There are 3 ways to turn a row about zero (a turn may also mirror it). The second row of each pair is the first, turned, with some noise. The first 27 pairs use one turn. New pairs use 2 turns, one after the other, and a turn may come again.
Known pairs, each followed by its turns in order:
[-4 21  3 -2 29 37 -6  9]
[  3 -13  -6  14 -24  17  -8 -34]	(0)

[-42  -5 -14  48 -17  -9 -25 -16]
[-49 -20  21 -26  25  -2  30  -9]	(0)

[-11 -26  14  36 -32 -12  11  -3]
[ -4 -11  23   3 -27 -28  15 -36]	(2)

[ 25  22  -4  36  -8  -7 -18 -17]
[ -6   5  39 -27   7   7 -14 -21]	(1)

[ 1 25 13 28  6 -7 -1 18]
[  1  11  17 -38  -5  -5  -8   2]	(2)

[-56   3  -6   8   1   6  -9 -46]
[  8 -15   0  -4  -1  43  44 -38]	(2)

[-19  33   9   0  10 -39  21 -40]
[ 38 -25  16   5  -4   4 -54   6]	(1)

[ -2 -57 -21  57 -57 -34  22 -21]
[  0  -1  12  24 -21 -68  36 -67]	(2)

[ 15 -15 -11  -8  26 -39 -51  27]
[  6 -16 -38 -19  29 -15 -56 -16]	(2)

[  5 -12   4  -3  -4 -38   2  -4]
[ 32 -11   4   1   1  21   2 -11]	(1)

[-57 -12  -6   3   2  31 -20  14]
[-51   3 -21  15   4   8  18 -39]	(0)

[ -6   2  -3   9   2 -23  -4 -26]
[ 20 -14  13 -12 -14   6 -17  -4]	(1)

[ -7  -3  -3   1  -5   6 -19  -1]
[-10  -9  -1   0  10   7  -7 -12]	(2)

[ 3  1 48 -4 -4 -6 19 -6]
[27 24 14 28  3  7 -8 19]	(1)

[-12   8 -53  34  -3  10   1 -38]
[-34 -44  28 -25 -29  -5 -20  -8]	(1)

[  6  57  -2  10   7  13 -20 -34]
[ 25 -31  34 -10  10  13  -2 -45]	(0)

[ 8 28 57  5 -4 -4 12  9]
[ 24  35  22  19  32   2 -12  24]	(1)

[ 15  13 -22  21  -8 -10  15   2]
[  9 -13  -1 -30   6  19   1  13]	(0)

[ -2 -21  -1  15  -8  -8  52 -27]
[ 26   5   8  22 -28 -24  46  -1]	(2)

[ -4 -22  -6  29 -35 -57 -10  26]
[ 28 -32  13 -27  25  50  36  -5]	(1)

[ 31  -2   8 -54 -18 -11 -19 -15]
[ 46  41  10  15   4 -35   0  -7]	(0)

[  3 -13  16   3 -36  16  -1  30]
[-27   0  34  17 -11 -12 -20  -3]	(2)

[ 12   6  39 -19   3  -2  -9   2]
[  7  18  20  22  -9  -8 -22  -3]	(0)

[ 2 33 -6 10  9  3 14 12]
[  9  25  15 -23   5   8   4  16]	(2)

[-14   1   0  24  -3   7 -27  11]
[ -3   0   9 -36   9 -11  16   8]	(1)

[ -2 -11   7 -20  16   4 -14   1]
[ -4   7 -10  16 -14 -19  -2 -11]	(0)

[ 46   1 -14   2 -15  -3  -9 -56]
[ 50 -11  37  -9  -8 -19  36   8]	(0)

New pairs. What belongs after each?
[ -1 -26  -4 -45   6   2 -21 -11]
[ -8  40  -4  23  27  -6  17 -12]	(1) (2)

[  0  18  39 -10 -45   2  -3 -12]
[-25  29 -13 -14  34 -28  -3   2]	(1) (1)

[-24 -12  -1 -12  -1 -20   2  -1]
[  9  -2  20  -2 -14   0  24   5]	(2) (0)

[ 25  52  27   0 -21   6  57  16]
[  3  11  18  -2 -74  23   4 -41]	(0) (0)

[ 57   1 -11 -11   4 -56 -29   7]
[-10  29 -50   5 -24   3 -59   7]	(0) (2)

[ 19   1  -3 -15  -9 -39 -42   7]
[-13   5 -36  20  17  17  21  33]	(1) (2)

[  7  27 -19 -11   1   6   5  50]
[ 25   1  -6  -7  -5  -3  28 -45]	(0) (0)

[  0 -13  52  18 -18  -3 -12   3]
[ 27  10   5  10 -13  36 -40  -7]	(1) (0)

[-30 -57 -30 -23  -6 -21   0 -12]
[-12   8  17  59  13 -36  16  -7]	(1) (2)

[  9  11  19  30  -3  22  40 -13]
[-24  28  11   9  -2 -13  43  21]	(0) (1)

[ -5 -25  47 -23   8  -2   5 -20]
[  5   2  19 -44 -19 -22 -11 -28]	(0) (2)

[  8  -8   1  10  57  -5  21 -44]
[ 36  12 -52 -10 -11   6   2  40]	(2) (0)

[ -7   0  17  -4 -23  14  20  12]
[-14  15  26   7   7  16  -5   3]	(2) (0)

[ -5  -4  -6   0  15  44  -4 -50]
[-18  23   8   5 -20  14 -22 -47]	(1) (2)

[-6 -6  4  2 15 -9 -9 57]
[-13  17   1   7  24  39 -12 -30]	(0) (2)

[ 17 -11  -7  -2  29  14   9  -6]
[  2  18  -4 -18   2   4  21  23]	(0) (0)

[  1 -11 -17   8  14 -16  -6  -6]
[  0  -8   3   6 -15  -1  -6 -23]	(2) (1)

[-16   5   1 -19  26 -12  32 -13]
[  1  -4  24 -25  -2  17  27 -23]	(1) (1)

[ -7 -32  -1  -4 -26   6 -13 -25]
[-35   9 -11   5   7  22  -3  24]	(1) (1)

[ -3  -5 -27  16  -8  -9   9  31]
[  4  -4 -29 -32 -16   1  -5   5]	(2) (2)

[ -1 -12  21  -3  16 -27  22 -57]
[ 24 -34   7 -21 -20 -53 -25  -5]	(0) (2)

[ 37  12   1 -19   8  -6   1   8]
[ -1  -2  21 -14 -16 -17 -23  -7]	(1) (1)

[ 10   0 -23  -6  37   9   5 -10]
[ -8 -14  -6  26  11 -17  18 -28]	(2) (1)

[ 19   8  -5  11  -3 -16  34  -8]
[ -8  18 -13  11  13  -5  30 -19]	(0) (1)

[28 -5  4 -5  1 -5 10 -9]
[ 11  21   5 -13 -12   2 -11  11]	(0) (0)

[-12 -15  -8  46   3   6  11 -18]
[ 24  -5 -12  20 -37 -10  14  11]	(2) (2)

[ 48 -24 -23  -5  12   4  57 -14]
[ 38  38  13 -21  -5 -54 -22  -6]	(2) (2)

[ -1 -11  32   2  -9   6  -4   2]
[-23  23   5   6  12  -3  16  10]	(2) (0)

[ 19  -8  17 -44   4  15 -24 -13]
[-33 -12   3 -23  11   8 -38  -9]	(1) (1)

[ -2 -55  15  41   0  33 -30  -2]
[ 51 -23  -6  16 -43   6  34  21]	(2) (1)

[ 26  17 -15  -7   0   1   0 -26]
[ -9  -3  30   6   8 -15  25 -22]	(1) (0)

[ -1   3  -2 -10  -4 -11   6 -24]
[ 1 18  8  2  6 -6 19  2]	(2) (2)

[ -3   1  24  -6  28  11 -16  -3]
[  8  -6   6  -3  24  15 -21 -25]	(1) (1)

[ -2 -38  -6   9  13   0 -13 -18]
[ 18 -19 -15  15   5 -25  16  -9]	(2) (2)

[  5  -2  25   0  26  -6 -42 -16]
[ 42   7  16 -13  -6  32  -8  14]	(0) (1)

[-10   7   8  13 -24 -21   5 -19]
[ 17 -22   3 -13 -13   7 -15  20]	(0) (2)

[ -3  -3  -8 -32 -45 -57 -16  -1]
[ 14 -21  35 -33  25  -2  40 -30]	(2) (0)

